The rows come from 4 hidden closed curves, with some noise, and rows from the same curve form a group. Each curve winds through 8 dimensions. The rows are also pushed far along 5 directions, which tell nothing about the answers.
(in the rows, 128 means zero)
Some rows, each with its group after it:
[128 138 137  88 145 140 114 130 145 117  72 144 142  62 154 151  74 148
 116 166  88] : Pas
[119 152 123 142 147 127 155 122 106 130 141  96 125 117 129 163 145 144
  90 122 151] : tegav
[138 129 132 106 108 156 113 119 161 108  96 127 123 110 113  97  77 152
 129 140 116] : zizov
[148 125 141  56 154 134 118 104 139 104  78 153 143  77 183 108  53 110
 135 139  53] : tiz
[136 107 141 136 134 108 141 134 132 139 117  93 152 111 136 139 134 128
 124 154 119] : zizov
[140 118  86 142 140 141 110 152 180 139 120 139 142 139  97 102 112  95
 157 126 133] : Pas
[107 120 145 131 115 138 116 156  73 142 145 163 126 147 116  73 115 118
 135  89 149] : Pas
[131 150 118 170 119 111 114 139 117 112 141 133 105 158 131 115 176 163
 108 140 185] : zizov
[137 146  95 151 137 146 116 131 144  96 132 145 157 144 133 152 111 120
 178  81 139] : tiz
[145 146 144 122 117 134 152  92 131 130 126  76 128 125 135 164 139 141
 120 128 118] : Pas
[143 140  90 126 175 148 150 128 103 115 122 148 149 130 164 172 124 120
 133 125 144] : zizov
[163 196 121 151 141 132 142  50  44 145 144 105  67 194 224 156 214 158
  82 110 174] : tegav
[130 152 149 130 117  93 111 131  82 130 145 151  98 153 157  81 163 128
 112 115 143] : zizov
[111 102  99 142 124 157 140 131 156 133 139 125 150 138  80 145 116 112
 173 107 120] : Pas
[164 129 115 159 147 140 118 153 147 146 105 125 156 134 138 126 129 117
 142 108 148] : Pas
[139 114 150 107 148 140 135 110 141 142 101 132 123 111 160 112 115 112
 110 100  90] : tegav
[ 81 110 103 190 141  89 115 219 124  90 130 200 197 122  92 154 153 113
 191 136 154] : tegav
[105 145 146 124 131 111  95 127  66 154 139 151 104 105 167 110 137 146
 112  79  96] : Pas
[144 105 158  91 102  96 149 126 156 153 153  90  83 143  94 107 160 117
  69 214 149] : tegav
[150 120  79 122 157 158 145 116 151  95 145 132 111 120 133 136 128 147
 117  82 122] : tegav
[134  90  93 103 135 192 135 110 185 155 111 119 114 114  89  91  78 115
 133  97  86] : tiz
[137 127 122  74 151 154 138 114  83 129 117 162 122 102 162  99  92 114
 133  83  76] : tiz
[153 120 196  11  78 148 114  43 205 165  97  66  55  90 124  99  52 134
  66 201  54] : tiz
[109 164 126 100 144 126 135  90 107 115  96 126 150  88 167 145  94 116
 148 115  65] : Pas
[104 138 140 123 129 128 115 101  57 137 114 128 118 103 173 120 114 168
 115 136 101] : Pas
[123 130 124 131 120 110 121 154 186  86 112 132 150  88 101 164 128 152
 138 162 117] : zizov
[132 161 176  86 113 126  95 107  44 150 124 130  95  84 191 125 112 180
  90 108  93] : zizov
[114 136 142 105 126 113 155 133 146 102 122 163 141 140 113 168 145  91
 142 173 135] : tegav
[122 116 103 127 128 151  97 110 141 123 109 134 106 102 136 108 101 173
 125 131 102] : tegav
[132 104 125 151 143 101 161 159 152 138 134 128 144 158 102 130 177  83
 124 166 163] : tiz
[123 114  79 170 176 170 146 124 122 107  94 123 187 116 148 136  86 128
 169  83 117] : zizov
[130 167 108 112 174 141 126  76 147 144  77 119 104  77 193 194 134 149
  83 148  79] : tiz
[138 131  93 133 126 194 119 108 146 177 116  97 132 151  95  99  76 106
 154 100 134] : tegav
[116 149 138 161 129 135 142 120 108 123 124 117 117 145 139 162 159 160
  96 146 176] : tegav
[103 162 102 105 135 113 139  56 130 115 142 118  74 121 156 156 159 143
  99 144  86] : tegav
[131 101 117 124 110 210 110 103 190 188  95  83 134 122  76 111  45 116
 152 112 107] : zizov
[150 132 139 117 155 116 114 161 125 140 101 156 150 108 158 111 118 101
 128 118 119] : Pas
[121 120 128 148 133 134 127 106  76 162 121  94 141 136 153  94 111 127
 139 116 118] : zizov
[ 84 145  71 206 169 130 128 151 119 107 140 157 156 128 127 188 160 138
 151  78 154] : zizov
[153 103  62 127 170 180 114 108 160 104  75 126 170  83 160  84  45 139
 179  73  59] : Pas
[ 70 135  92 143 145 156 125 117 206  99  95 124 139  51  92 223  89 175
 118 163  95] : zizov
[159 149 157  87 108 147 140  64 148 143 116  57 107 100 150 154 115 156
 103 121  79] : Pas
[180 128 122 108 101 137 134  68  82 148 155  79 100 179 161  70 145 130
 148 100 112] : tegav
[112 106 136 124 119 155 126 113 132 165 105  96 146 114 110 107  74 116
 141 137 102] : zizov
[119 169 124 133 189 122 123 122  15  86  82 185 161  84 251 151 121 166
 128  96 105] : tegav
[ 91 137 138 112 100 118 141 135 140  94 143 141 130 128  79 133 119 123
 140 147 131] : zizov
[133 148 133 154 103 146 113  91  33 156 156 107  83 175 164  72 149 173
 111  85 159] : tegav
[115 156 118 112 129 155 113 101 101 170 124 112 112 116 132 121  95 125
 122 111 109] : tegav
[109 129 105 139 139 131 100 128 130 111 116 145 152  87 143 128  96 144
 162  85  78] : tiz
[101 149 123 140 116 123 146 134  66 140 160 141 130 163 108 128 161 110
 145 117 155] : tiz
[137 156 149 100 122 126 132 136  91 123 114 139 149 118 143 142 109 119
 139 142 129] : Pas
[104 123 132 133 104  87 103 172  77 149 170 162 127 154 101  78 151 100
 154 129 141] : Pas
[113 107 110 131 137 153 153 121 159  92 131 119 137 106 104 139 104 146
 129  94 112] : zizov
[113 119 182 108 127  79 114 142 101 132 139 152 104 101 160 104 145 130
  87 116 100] : tiz
[118 112 133 177 105 157 117 154 175 158 146 128 117 173  63 123 139 113
 128  91 185] : tiz
[152 163 149 102 123 126 118  83  71 127 142 117 109 124 192 129 129 142
 128  63  94] : tiz
[127 117 126 106 122 171 137 129 104 145 125 138 118 125 108 102 101 136
 123 107 126] : tiz
[ 81 112 177  75 117 105 101 145 147 103  99 163 153  34 123 127  57 127
 143 125  30] : tiz
[122 141 155 101 134 121 130 128 113 149 106 128 117  79 147 170 137 154
  89 162 104] : tiz
[ 90 144  80 185 228  67 163 179 148  40  93 191 199  70 183 238 185 127
 127 140 122] : Pas

New rows, each followed by its group:
[143 126 119 128 159  98 138 133 101 118 121 126 130  95 177 149 169 158
 100 144 112] : tiz
[147  99  80 190 150 182 136 186 145 132 103 141 196 146  90 135 115 116
 187  91 176] : tiz
[ 92 154 159 138  95 110  88 154 119 177 121 136 126 134  91  97 116 103
 130 152 142] : Pas
[130 125 125 137 140 100 168 147 118  93 142 115 156 126 125 159 159 129
 127 148 148] : tegav
[112 112  97 144 144 122 136 161 156 131 116 139 163 140  86 121 118  86
 155 179 147] : tegav
[131 124  90 138 170 105 154 140 152  95 123 136 136 121 137 159 158 125
 106 175 145] : tegav
[129 128  71 176 155 134 148 113 115 149 159 120  95 174 131 113 196 125
 111 100 160] : tiz
[114 125  91 124 133 151 134 110 109 114 145 142 120 140 120 120 116 134
 143 114 125] : Pas
[132 138 117 117 162  90 154 111  95  93 118 120 150  99 183 145 147 131
 124 145  94] : tegav
[114 111 115 160 121 137 119 144 105  96 126 142 161 118 122 112 113 162
 169  91 121] : tegav
[136 119 177  45 112 125 135 129  98 118 112 121 147  59 139 116  68 140
 126 137  63] : tegav
[109 170 143  97 113  96 115 110 107 104 121 121 115  86 145 109 110 150
 112 145  88] : Pas
[158 189 142 105  93 154 127  53 116 140 145  70  70 136 152 165 147 178
  96 100 123] : zizov
[123 137  91 144 125 156 122 123 133 142 151 135 116 159 100 142 137 122
 149 109 150] : Pas
[159 131 143 113 127 137 142 125 135 143 147 111 103 132 131 149 154 134
  98 100 137] : tegav
[ 87  98  70 154 150 110 136 189 158  91 136 178 176 132  66 119 120  88
 177 164 148] : tegav
[133  99 116 133 119 173 145 131 205 114 142 150 102 163  69 134 132 116
 122 105 159] : tegav
[110 152 175  69 116  91 114 145 125  93 102 161 152  54 141 150  98 129
 143 140  57] : zizov
[154 128 124 119  82 181 108 102 210 155 118  61 125 122  66  85  66 130
 153  83 101] : Pas
[107 165 138 125 105 112 129 139 128 110 126 128 139 130  97 121 118 112
 138 151 145] : Pas
[115 155  78 150 172 102 135 113 123 119 118 130 127 122 162 162 160 129
 115 173 132] : tegav
[134 169 112 141 142 134  98  93 134 159 121 125  70 129 168 144 158 157
  82 120 129] : zizov
[181 129  81 159 129 159 146  89 116 143 189  80  64 199 135 101 187 154
  95  66 182] : tegav
[113 123 126 167  99  81 121 128 125 148 156  88 104 166  99  80 178 131
 109 185 166] : Pas
[130 123 117 147 126 166 132  98 132 139 110  90 127 128 131 137 110 164
 124 131 131] : Pas
[ 81 156 124  99 132 121 122  64 116 119 117 114  85  62 160 152 119 180
  90 133  48] : tiz
[131 121 141 110  95 132  94 145 141 127 126 140 146 134 101 100  78 112
 173 137 122] : tiz
[192 117  53 169 152 231 162 104 173 146 135  89 136 205 100 153 115 114
 151  75 206] : zizov
[146  98 116 155 108 112 125 131 143 137 162  92 118 157 103  90 160 134
 137 120 143] : tiz
[136 136 157  89 132 111 120 136 186 146 106 129 108  94 120 152 127 112
  85 172 110] : Pas
[146 112 142  94 140 168 132  89 169 150 101 120  95 113 145 110  98 122
  92  97  89] : tegav
[165 161  89 152 167 176 126 134 132 105 114 147 141 128 160 138 118 140
 138  23 145] : Pas
[ 69 146 158  95 113  91 135 154 188  97  97 139 172  58  71 171  88  98
 146 182  76] : Pas
[122 149 142  77 126 126 142  58 127 139 130  57  73  68 153 145 114 176
  52 145  69] : tegav
[145 109 110  80 149 166 128  87 103 123 100  94 144  65 167  66  38 147
 146  73  32] : tegav
[144 164 152 135 114 106 127 148 130 137 149 123 107 146 119 139 171 123
  96 119 170] : Pas
[125 111 130  93 137 120 140 155 105 114 153 157 136 115 123 134 119 111
 131 122 120] : zizov
[132 117 137 111  94 124 131 147 158 150 132 123 138 159  67 124 125  88
 154 197 154] : tegav
[ 64  86 179 121  93  81  99 203  63 146 127 159 184  94  82  69  83 109
 172 175 109] : zizov
[148 168 169  96 105 123 109  70  17 135 133 117  75 128 219 110 146 197
  96 118 107] : tegav
[108 139 145 170 135  56 131 191 142 130 137 146 145 136 108 173 203 104
 106 195 183] : Pas
[112 219  82 134 175 114 140  68 122 115 129 140  83 133 188 221 192 133
  84 145 136] : Pas
[151 136  89 130 161 154 144 130  84 115 152 147 136 147 157 143 133 125
 143  68 145] : zizov
[129 109 119 111 129 109 100 170 134 147 121 161 150 126 109  68 102  77
 162 143 112] : Pas
[133 152  83 133 135 134 117  75 171 132 126  82  79 110 143 182 150 183
  84 184 123] : zizov
[157 158 144 138 105 135 131 135 161 147 152 102 100 161  97 139 161 124
  99 107 180] : Pas
[ 76 161 115 159 143  63 129 148  92 143 147 143 123 142 125 157 189 101
 108 203 163] : tegav
[ 75 131  90 167 149 111 144 209 142  89 141 207 188 139  66 194 148  83
 180 157 179] : Pas
[ 97 125  93 137 141 126 127 161  87 116 150 172 164 137 109 123 114  98
 181 106 131] : zizov
[100 112 138 125 103 111 121 163 131 174 135 127 142 153  62  90 114  71
 146 190 152] : tegav
[144 130 115 179 121 133  79 153  26 164 148 142 133 170 163  41 136 145
 161  53 162] : zizov
[151 113 140 107 135 162 120 160 145 158 104 158 147 140 111  72  77  68
 148  88 133] : Pas
[139 125 108 147 119 164 107 142 172 110 110 138 126 126 102 110 101 155
 134 115 151] : zizov
[154 124 153 120 103 144 149 121 154 140 127  79 145 134  99 131 117 119
 139 116 128] : Pas
[ 98 143 122 125 121 136 145 130  80 127 143 142 138 135 110 136 134 122
 149 113 131] : tiz
[103 149 117 190 152  80 139 129  60 114 137 123 134 140 177 166 203 164
 107 159 167] : Pas
[162  92 116 125 136 169 141 175  90 148 131 149 185 174 108  82  81  72
 188 107 171] : zizov
[ 70 112 170 137 101  92 118 147 110 155 138 127 126 107  96 136 142 132
 118 165 114] : Pas
[149 168 103 144 175 159 145  95 116 126 108 121 107 103 189 210 165 177
  86  88 129] : tiz
[ 92 133 114 132 128 124 148 157 131 107 136 166 167 150  81 139 117  75
 171 133 147] : zizov
[ 84 155 137 153 133 102 100 149  64 145 134 164 124 119 150 143 154 142
 119 128 137] : Pas
[137 115 128 101  88 151 114  98 152 135 137  85 104 121  91  58  81 144
 134 106  93] : Pas
[ 82 176  79 136 170  86 120 106  59  85 135 154 125  81 192 194 156 179
 116 165 103] : zizov
[108 157 183 100 102 107  81 120  66 196 116 131 106 115 154  67 105 106
 118 118  89] : Pas
[151 153 142 118 141 111 121 124 136 156 123 125  93 133 156 129 159 115
  83 136 136] : Pas
